The first 8 rows are patterns. Each new row is the sum of 2 different patterns, raised or lowered, with some noise. Before adding, each is slid sideways (what falls off one end comes back at the other), maybe read backwards, and multiplied by a number that may be negative. Names go in the order of the patterns.
Some rows, each with the names of its patterns after it:
.14; -.23; -.05; -.11; .01; .08; -.10; -.11; .06; -.08; -.02; .05; .12; .02; -.06; .12; -.06; -.16; -.02; -.06; .11; -.08; .01; -.15; -.05; .04; -.04; -.02; -.04; .07; -.03; -.03; .08; -.01; -.07; -.15; .06; -.19; .05; -.02; -.10
K
.11; -.15; .08; .11; .17; .05; -.09; -.06; .11; -.12; .33; .08; .15; -.03; -.09; .00; .02; .09; .11; -.07; -.18; .22; .05; .12; .12; .07; .08; .07; .00; .00; .02; .03; .11; -.21; -.12; .11; -.03; -.03; -.18; .00; .04
E
.07; .11; .18; .16; -.18; -.12; .14; .05; -.10; -.07; -.03; .09; -.13; -.03; .00; -.15; -.05; -.09; -.02; .06; -.12; .12; -.05; .13; .10; -.06; .01; -.11; -.14; -.02; .03; -.04; -.05; -.11; -.17; -.06; .11; -.03; .09; -.14; .01
D
.05; -.02; .05; -.11; .05; .00; -.07; .12; .11; -.03; .02; -.08; -.05; -.02; -.12; -.13; .07; -.02; -.12; .19; .05; -.08; .09; .04; .05; -.03; -.13; -.11; -.13; .10; .11; -.07; -.01; .02; .06; .16; .06; -.12; -.02; -.01; -.11
P
-.18; .02; .11; -.04; .00; .14; .20; -.09; .22; .13; .05; -.10; .04; .03; .01; .02; -.22; .07; -.02; .02; .02; .02; .10; .20; -.02; -.01; .13; .14; .09; .02; .04; .01; .05; -.18; -.03; .00; -.02; -.01; .09; .12; -.06
S
.09; .24; -.13; -.10; .07; -.03; .02; .00; .07; .08; -.03; .02; -.05; .15; -.04; -.04; .07; .08; .17; -.05; -.11; -.17; .16; -.04; -.16; .00; -.12; -.04; .00; .06; -.07; -.19; .12; .05; -.15; -.04; .04; -.10; .15; -.01; -.13
J
.02; .14; -.03; -.02; .03; -.18; .01; -.04; .02; -.13; -.04; .19; -.20; -.07; -.09; .17; -.02; -.06; .08; .02; -.09; .08; .05; .10; .21; .11; .08; -.08; -.05; -.04; .06; .03; .02; -.09; .00; -.14; -.01; -.09; -.07; -.04; -.02
L
-.11; .22; .07; -.01; .03; -.01; -.02; -.13; -.10; -.09; .01; -.12; .01; -.08; -.06; -.09; -.09; .00; -.15; .10; .02; -.16; -.12; -.21; .09; .11; .11; -.04; .00; -.21; .05; -.03; -.19; -.06; .06; .04; .09; .04; .00; -.06; -.02
F

New rows. What belongs after each?
.05; -.18; -.07; .12; -.01; -.18; -.06; -.16; -.05; -.10; -.06; -.13; -.21; -.26; -.02; -.14; .00; -.11; -.09; -.04; -.05; -.01; -.10; .02; -.16; -.18; -.01; -.05; -.09; -.12; -.11; -.22; -.20; .05; -.13; .11; -.21; -.05; -.10; .01; .20
K D
.11; .01; .09; -.03; .15; -.05; -.13; .03; -.01; .13; -.07; .12; .03; -.17; .00; .10; .04; -.09; .16; -.02; .05; .20; -.01; -.09; .07; .13; -.14; .07; .05; .06; .14; -.01; .03; -.16; .16; .17; .00; -.15; .03; -.07; .04
K J
.02; -.07; -.22; .08; -.12; .02; .09; .07; -.05; .00; .09; .05; .12; .02; -.05; -.01; -.19; .10; -.07; .01; -.14; -.15; -.24; .10; .17; -.16; -.02; .16; .09; .00; -.13; .14; -.06; -.08; .17; .05; -.02; -.03; -.22; .18; -.16
K D
-.44; -.13; -.28; -.27; -.06; -.30; -.27; -.40; -.08; -.07; -.36; -.28; -.09; -.32; -.06; -.13; -.18; -.08; -.04; -.18; -.30; -.23; -.21; -.21; -.08; -.18; -.11; -.31; -.19; -.18; -.08; -.22; -.23; -.06; -.14; -.06; -.14; -.27; -.36; -.16; -.15
K J
-.14; .33; .11; -.06; .08; -.12; .02; .21; .21; .30; -.21; .29; .08; -.13; .08; .28; .08; .31; -.06; .06; .20; .32; -.20; -.04; .12; .15; .00; -.10; .25; .18; .07; .11; .04; .29; .12; .11; .26; .26; .29; .22; -.17
E J
-.12; -.08; -.07; -.10; -.10; .11; -.11; -.15; .15; -.10; -.27; -.14; -.09; .01; -.02; -.09; -.16; -.08; .13; .10; -.02; -.25; -.19; -.23; .01; -.11; -.37; .06; -.08; -.13; -.02; -.03; -.08; -.06; .01; -.15; .02; -.11; -.36; -.09; .00
P J
-.20; -.15; -.09; -.23; .02; -.07; -.24; -.24; -.14; -.19; .03; -.20; -.35; -.09; -.08; -.42; -.36; -.04; -.33; -.29; -.28; -.08; -.30; -.21; -.05; -.30; -.06; -.24; -.02; -.11; -.12; -.20; -.26; -.20; -.17; -.13; -.29; -.21; -.18; -.17; -.18
S J
-.43; -.10; -.28; -.11; -.09; -.14; -.12; -.17; -.12; -.25; -.16; -.20; -.24; -.23; -.09; -.08; -.15; -.32; -.13; -.12; -.21; -.21; -.06; -.13; -.13; .02; -.32; -.13; -.18; -.18; -.05; .07; -.22; -.21; -.38; .03; -.11; -.21; -.15; -.17; -.23
D L
.18; .13; .23; .09; .16; .29; -.01; -.04; -.01; .20; .04; .03; .09; .11; .18; .07; .17; .10; -.08; .24; .15; .05; .01; .14; .04; .14; .16; .14; .23; .30; .03; .00; .25; .18; .05; .05; .09; .15; .13; .17; .16
P J
.03; .06; .05; .21; -.09; -.03; .28; .06; -.05; .02; .20; .04; .04; .14; -.07; .22; .26; -.10; .04; .07; .00; .04; .02; .06; -.07; -.01; .10; -.08; .08; .03; .28; .05; .15; .11; .13; .34; .16; -.01; -.02; .25; .18
D J
-.04; .04; -.12; .12; .06; -.28; -.05; -.05; -.17; .02; .07; -.11; -.02; -.28; .11; -.17; .03; -.01; .12; -.12; -.13; -.07; .11; -.13; -.16; -.09; .08; .02; -.08; -.11; .03; .13; -.18; -.10; -.03; -.13; .07; -.06; -.21; -.17; -.29
E F
.02; .27; .23; .04; .14; .20; .25; -.07; .37; .11; .19; .26; .09; .48; .31; .24; .11; .24; .33; .25; .11; .22; .14; .15; -.16; .14; .21; .05; .23; .20; .20; .31; .23; .14; .31; .42; .19; .06; .27; .17; .01
K S
.19; .24; .13; .17; .05; -.07; .23; -.06; .26; .09; .20; .16; .11; .17; .07; .03; -.03; .08; .11; .19; .15; -.02; -.16; .14; .18; -.03; .08; -.02; -.05; .25; .19; .02; -.01; -.14; .03; .42; .27; .26; .09; -.06; .23
D F
.23; .08; -.11; .10; .00; .07; .25; .15; -.02; .21; .28; .01; .10; .02; .10; .01; .36; .19; .03; .22; .10; .22; -.08; .05; .06; .15; .17; -.09; .21; .03; .16; .06; .10; .08; .05; .08; .01; .11; .04; -.09; .00
J F
-.02; .10; .22; .30; -.04; .26; .14; .17; .00; .13; .13; -.05; .12; .13; .06; -.07; .16; .03; -.08; -.10; .01; .04; .10; .13; .08; .05; .26; .09; -.07; .20; .18; .00; .18; .07; -.05; .18; .04; -.01; -.01; .13; .07
S J
-.23; -.04; -.04; -.09; -.03; -.05; -.11; .12; -.03; .00; .15; .21; -.05; -.03; .20; -.22; -.18; .05; -.14; .05; -.11; .03; -.01; .05; .15; -.12; -.12; .02; .06; -.06; -.08; -.08; -.06; .05; -.12; .05; -.05; .00; .00; -.13; .21
K P
.09; -.21; -.35; -.01; -.03; -.19; -.26; .05; -.07; -.10; -.27; -.26; .00; -.07; -.04; .08; -.13; -.05; -.07; -.06; -.07; -.13; -.17; .09; -.22; -.33; -.09; -.04; -.09; -.10; -.16; -.17; .23; -.04; .17; -.22; -.03; -.06; -.22; -.17; -.15
E S
-.08; -.14; -.16; -.28; -.20; -.03; -.45; -.19; -.23; -.01; -.16; -.15; -.01; -.06; -.24; -.12; .01; -.02; .01; -.06; -.08; -.25; -.17; -.35; -.10; -.14; -.12; -.21; -.24; -.24; -.09; -.09; -.28; -.07; -.09; -.15; -.08; -.12; -.17; -.26; -.35
S L
-.14; .12; -.12; .10; .18; -.15; -.14; .23; .07; .14; -.17; .10; .08; -.08; .28; -.05; -.02; .18; .06; -.07; -.14; -.06; -.15; .03; .01; -.12; -.04; .00; .13; -.10; -.01; -.13; .01; .01; .06; .11; -.04; -.17; -.12; -.03; -.07
K J
.10; -.31; -.11; -.11; .20; -.02; -.05; -.09; -.10; -.09; .12; .19; -.19; -.12; -.29; -.16; -.05; -.27; -.08; -.05; .07; .05; .03; -.30; .08; -.04; -.11; .09; -.12; .15; -.09; -.12; -.18; .05; -.09; -.23; -.18; -.14; -.02; -.07; -.15
E F
-.18; -.33; -.31; -.32; -.18; -.25; -.06; -.29; .04; -.33; -.23; -.09; -.26; -.05; -.12; -.25; -.40; -.14; -.31; -.41; -.26; -.06; -.27; -.29; -.03; -.32; -.16; -.35; -.17; -.10; -.34; -.08; -.13; -.27; -.19; -.14; -.22; -.28; -.24; -.34; -.17
K S
-.05; -.19; -.10; -.21; -.23; -.34; -.19; -.12; -.30; .08; -.14; -.25; -.27; -.21; -.03; -.22; .12; -.12; -.06; -.48; -.09; -.12; -.38; -.22; -.02; -.19; -.12; -.21; -.34; -.30; -.25; -.17; .08; -.06; -.22; -.14; -.17; -.09; -.26; -.11; -.22
L F
-.07; -.01; -.13; -.21; .05; -.05; .07; -.29; -.11; -.06; -.18; -.06; .06; -.04; -.34; -.18; .00; .08; -.11; .02; -.08; -.04; -.21; -.01; -.06; -.07; -.21; .02; .06; .01; .07; -.13; .14; -.02; .06; -.04; -.27; .09; .03; -.21; -.24
S L
.03; .30; .30; .08; .19; .15; -.02; .16; -.02; .08; .02; .10; .30; .25; .33; .11; .16; .25; .16; .19; .33; .25; .20; .09; .30; .33; .00; -.12; .08; .11; .12; .43; .07; .22; .04; .32; .35; .08; .38; .25; .20
D L
-.17; -.26; .02; -.11; -.19; -.12; -.05; -.28; -.34; -.07; -.12; -.17; -.06; -.22; -.20; -.10; -.17; -.02; -.26; -.19; -.21; -.30; -.13; -.04; -.05; -.14; -.31; -.16; -.08; -.09; -.13; -.11; -.16; -.03; -.31; -.29; -.04; -.20; -.16; -.04; -.24
E L
.07; .14; .09; -.11; .13; .11; .28; -.03; .12; -.06; .04; .12; -.03; .25; .01; .09; .06; -.05; .22; .25; -.02; .21; -.01; .06; -.05; -.02; .09; -.15; .12; .18; .00; .18; -.05; .09; -.01; .22; .21; -.06; -.02; .19; .22
K D
.22; .39; .14; .41; .25; .13; .06; .22; .09; -.21; .17; .25; .25; .11; .07; .04; .07; -.08; .22; .30; .19; .10; .39; .24; .26; .03; .01; .21; .39; .25; .28; .13; .03; .31; -.05; .22; .22; .21; .23; .03; .27
S F
.07; .08; -.07; .08; -.02; .16; -.07; -.06; .05; -.24; -.03; -.12; -.08; .05; .02; .03; .16; -.04; .00; -.04; -.03; -.03; .10; .03; -.05; -.10; -.19; -.13; -.14; -.14; -.19; -.09; -.17; .00; .08; -.14; -.22; .09; .06; .15; -.27
D L
-.10; -.10; -.14; -.20; .06; -.18; -.23; -.21; -.02; -.16; -.13; -.25; -.36; .11; -.36; -.30; -.24; -.23; -.11; -.22; -.17; -.15; -.37; -.06; -.05; -.16; -.16; -.15; -.12; -.06; -.28; -.26; -.12; .16; -.31; -.22; -.21; -.20; -.08; -.17; -.09
K J
-.20; .02; -.15; .01; -.17; -.18; .04; -.35; -.08; -.19; -.03; -.08; -.14; -.18; -.07; -.07; -.03; -.05; .04; -.12; -.16; .02; -.20; -.30; -.05; -.15; -.06; -.03; -.04; -.27; -.05; -.01; -.08; -.12; -.20; -.08; -.18; -.04; .08; -.14; -.15
K P
.31; .00; .13; .02; .11; .14; -.08; -.03; .23; .26; .09; .13; .18; .07; .09; -.06; .34; .10; .09; .28; .01; .04; -.03; .16; .09; .19; -.01; .12; .16; .04; .07; .02; .18; .03; .23; .17; -.05; .06; -.15; .13; .41
J F
-.29; -.35; -.14; -.15; .01; -.07; -.04; -.10; -.18; -.12; .04; .05; .10; -.38; -.04; -.23; -.06; .00; -.27; -.14; -.27; -.30; -.05; -.01; -.27; -.25; -.02; -.07; -.09; -.28; .02; .00; -.16; .07; -.20; -.01; -.12; -.08; .01; -.37; -.05
K D
